There are 5 ways to turn a row about zero (a turn may also mirror it). The second row of each pair is the first, turned, with some noise. The first 45 pairs use one turn. New pairs use 3 turns, one after the other, and a turn may come again.
(in the rows, 128 means zero)
Some pairs, each with its turns in order after it:
111 117 110 114 120 120 123 145
111 115 121 131 131 146 112 139 -> K901

111 169  99 124 122 143 129 159
136 134 165 103 139 138 172 127 -> K980

139 127 120 133 159 118 133 137
108 149 105 137 123 118 128 128 -> K295

133 128 169 124 176 133 101  98
115  90 137 162  91 146  99 107 -> K72

146 124  84 135 137  80 120 127
 92 119 130 120 148 132 127 182 -> K504

129 131 158 116 125 133 133 125
135 117 136 142 112 133 119 145 -> K295

156  81 102 140 135 117 146 144
145 114 119 125 182 119  94 133 -> K980

128 127 126 131 141 128  83 120
126 111 105 120 104 105 138 143 -> K901

152 133 127 117 140 120 123  80
114 110 119 108 119 135 103  89 -> K72

148 172 125 128 143 110 106 114
 97 106 106 122 110 123  93 135 -> K504

129 136 120 107 119 162 106 129
161 130 151 140 145 131 118 110 -> K72

133 157 124 132 129 127  87  83
133 137 129 105 124 175 171 137 -> K295

129 128 118 114 147 132  99 127
154 130 131 146 120 116 140 128 -> K980

142 129 150 113  85 118 122 130
137  91 165 126 113 127 122 117 -> K504

140 139 117 116 125 127 132 129
136 133 123 113 131 120 138 129 -> K980

109 130  80 120 118 127 133 133
160 135 133 106 146 153 138 115 -> K980

128 139 130 105 133 139 160 122
143 130 118  96 114 134 140 123 -> K504

145  80 127 141 152 125 132 144
129 145 138 131  78 106 139 131 -> K72

146 141 130 131 131  87 125 127
107 132 122 122  95 134 138 107 -> K295

 91 142 120 125 143 142 131 118
154  98 128 118 149 133 125 141 -> K901

163 172 132 139 127  95 137 127
125  80  94 102 135 127 148 123 -> K72

143 120 119 136  95 160 135 135
116 116 145 127 131 117 159  98 -> K504

137 143 125 154 151 132 110 120
145 114 107 134 108 150 128 123 -> K72

 93 150 128 141 165 131 143  99
140 147  77 125 143 154 109 123 -> K504

176 141 136 133 127 109 138 125
112 162 145 133 116 122 159 111 -> K901

126 127 123 144 131 112 152 147
120 131 139 157 145 133 130 119 -> K901

128 126 134 124 122 128 173 129
104 140 109 132 138  96 135 127 -> K72

138 128 161 100 152 109 116 135
131 121  99 148  87 135 126 140 -> K295

176 109 134 123 125 157 127 137
123  91 108 132 148  96 134 139 -> K980

131 132 130 140 143 113 142 132
130 124 132 149 137 129 142 116 -> K901

161 116 176 125 128 134 175 126
131 144 158 107  87 169 142 104 -> K504

133 138 109 149  95 116 117 126
137 138 116  98 144 155 148 127 -> K72

134 171 125 156 137 116 176 119
114 111  61 128 145 116 136 132 -> K72

133 137  93 124  91 172 119 125
112 129 160  93 137 109 103 160 -> K901

145 100 123 120 123 155 125 139
109 141 118 110 135 114 103 119 -> K901

149 118 101 131 123 112 135 110
102 116 154 125 111 129 133 110 -> K901

148 115 109 114 153 157 113 120
159 112 108 149 140 120 149 140 -> K980

118 134 176 135 126 176 114 108
149 112 150 130 133 137 134 191 -> K295

147 113 123  80 129 115  85 120
138 100 130 149  90 102 134 170 -> K504

128 124 144 125 107 124 176 176
141 152 176  84 135 126 135 110 -> K504

104 139 115 119 124 129  99  98
157 135 126 134  90 150 137 120 -> K980

131 118 128 133 126 147 134 137
127 124 128 123 139 114 117 140 -> K295

131 115 143 132 137 116 129 128
128 136 123 130 106 115 129 133 -> K295

 82 124 135 140 131 134  92 133
161 110 123 135 144 115 172 134 -> K295

137 129 114 154 123 127 152 128
121 125 126 110 148 144 118 148 -> K980

New pairs, each followed by its turns in order:
 97 138 127 150 130 132 146 121
100 130 123 132 149 152 128 122 -> K980 K980 K980

145 143 130 124 121 156 136 131
144 109 124 112 133 119 148 123 -> K980 K980 K901

124 141 106 133  81 124  98 111
117 136 106 154  95 139  95 102 -> K901 K980 K980

112 122 126 134 129 146 147 128
124 115 130 138 144 135 142 143 -> K504 K295 K295

137 136 118 160 115 128 132 149
138 106 103 124 153 117 125 138 -> K504 K901 K980

136 130 136 109 148  99 120 125
118 136 119  97 141 136 110 122 -> K295 K980 K901

134 170 139 126 114 154 129 120
121 132 121 145 132 132  79 119 -> K980 K980 K72

115  91 123 123 101 141 119 159
115 164 115 123  95 115 120 148 -> K72 K72 K72

156 104 109 108 127 171 117 135
 96 152 102 147 120 103 119 155 -> K980 K980 K504

123 137 127 121 128 147  80 166
101 108  89 124 125 123 100 160 -> K295 K295 K504

133 118 110 140 112 128 136 127
132 128 152 119 120 138 114 133 -> K504 K72 K980

128 135  85 158 132 129 132 106
145 143 124 138 128 113 116  81 -> K72 K504 K295

111 129 130 108 133 162 101 141
131 140 120 169 140 121 118 103 -> K980 K504 K72

159 125 133 107 128  92 125 129
135 121 138 132 120 100 167 111 -> K72 K504 K72

130 141 122 149 114 133 128  80
115 120 166 117 115  97 118 124 -> K72 K901 K72

119 145 138 132 141 132 117 166
145 121 116 135 109 127 146  93 -> K72 K295 K295

132 131 109 146 151 127 157 107
138 145 107 137 109 133 109 156 -> K980 K295 K72

138 123 131 149 125 128 139 153
149 131 143 139 117 136 141 139 -> K901 K504 K980

142 133 125 155 151 130 110  94
147 108 125 120 135 175 122 136 -> K901 K72 K901

121 134 131 133 143 108 106 130
128 115 130 125 104 118 119 142 -> K504 K980 K295

123 130  80 126 114 118 117 130
149 150 129 107 151 133 100 125 -> K980 K980 K980

176 128 136 140 147  92 116 122
150 157 105 140 141 143 105 164 -> K901 K504 K295

134 100 123 113 133 162 140 147
 99 147 145 122 160 133 112 135 -> K901 K295 K295

131 117 103 106 135 134 136 145
125 134 119 131 151 110 146 106 -> K295 K504 K295

121 122 135 126 124 147 132 108
119 105 112 120 132 133 126 134 -> K504 K72 K504

140 132 117 114  80 135 110 156
169 120 111 131  98 156 128 139 -> K980 K72 K901

126 121 115 128 132 142 134 112
128 109 118 124 131 123 144 126 -> K901 K901 K504

124 157 145 122 157 108 169 120
119 124 137 134 166 159 163 148 -> K295 K72 K980

 98 148 104 130 164 146 123 128
128 153 164 114 134 138 108 104 -> K72 K901 K980

128 162 130 121 116 136 140 125
126 135 152 112 141 138 146 132 -> K72 K504 K980

163 113 139 124 130 115 112 140
 94 130 132 139 128 109 114 111 -> K504 K901 K504

124 129 101 119 136 132 151 145
124 164 119 113 122 125 137 138 -> K504 K980 K980

176 129 144 146 112 151 122 146
111 156 149 112  95 117 101 107 -> K980 K504 K504

162 137 133  99 133 107 120 128
133 137 127 126 119 116 150 169 -> K901 K295 K295

136 133 120 117 112 118 121 126
117 118 126 111 140 128 131 128 -> K72 K295 K295

140 130 128 124 112 145 127 129
123 108 132 120 143 134 125 141 -> K980 K72 K72

143 118 118 130 133 102 155 132
143 151 139 113 139 125 115 105 -> K295 K295 K901

140 122 136 124 159 135 121 131
120 140 144 125 126 105 142 131 -> K980 K901 K295

120 118 142 162 125 132 104 128
137  99 131 124 133 103 132 141 -> K504 K504 K901

113 128 135 144 129 148 118 134
115 123 138 137 128 120 119 153 -> K72 K295 K72

161 163 138 132 130 126 132 114
133 161 145 124 121 142 151 106 -> K901 K980 K980

108 107 139 143 100  82 154 127
129 129 113 147 115 178 106 158 -> K901 K504 K980

156 165 117 126 112 131 121 143
111 131 105 145 131 154 148 105 -> K295 K980 K504

140 114 106 166 110 121 137 108
113 150 142  95 130 127  94 131 -> K980 K504 K980

135 133 150 132  80 128 145 113
160 137 149 102 122 112 147 104 -> K295 K980 K295

133 117 129 120 127 133 126 105
130 134 131 135 119 116 114 108 -> K295 K980 K295

144 123 124 117 133 126 127 154
111 148 132 127 124 141 140 117 -> K504 K295 K72

161 133 108  83 165 119 145 132
148 159 104 138 125  83 120  95 -> K504 K901 K504

142 117 157 129 115 125 131 114
136 126 127 108 121 142 117 154 -> K980 K980 K295

122 133 133 126 111 145  97 129
119 119 142 121  99 137 135 110 -> K295 K72 K295

132 107 131 123 125 100 138 137
122 119 135 143 116 122 126 159 -> K72 K72 K72

124 139 127 121  96 128 151 149
116 136 135 143 131  94 116 110 -> K901 K72 K901

112 130 129 112 109 156  93 133
109 164 109 121 115 146 141 111 -> K72 K72 K72

139 122 148 101 131 115 131  92
143 145 130 148 127 143 157 153 -> K504 K980 K504

129 104 124 144 134 119 130 126
135 100 134 130 121 126 134 129 -> K901 K980 K980

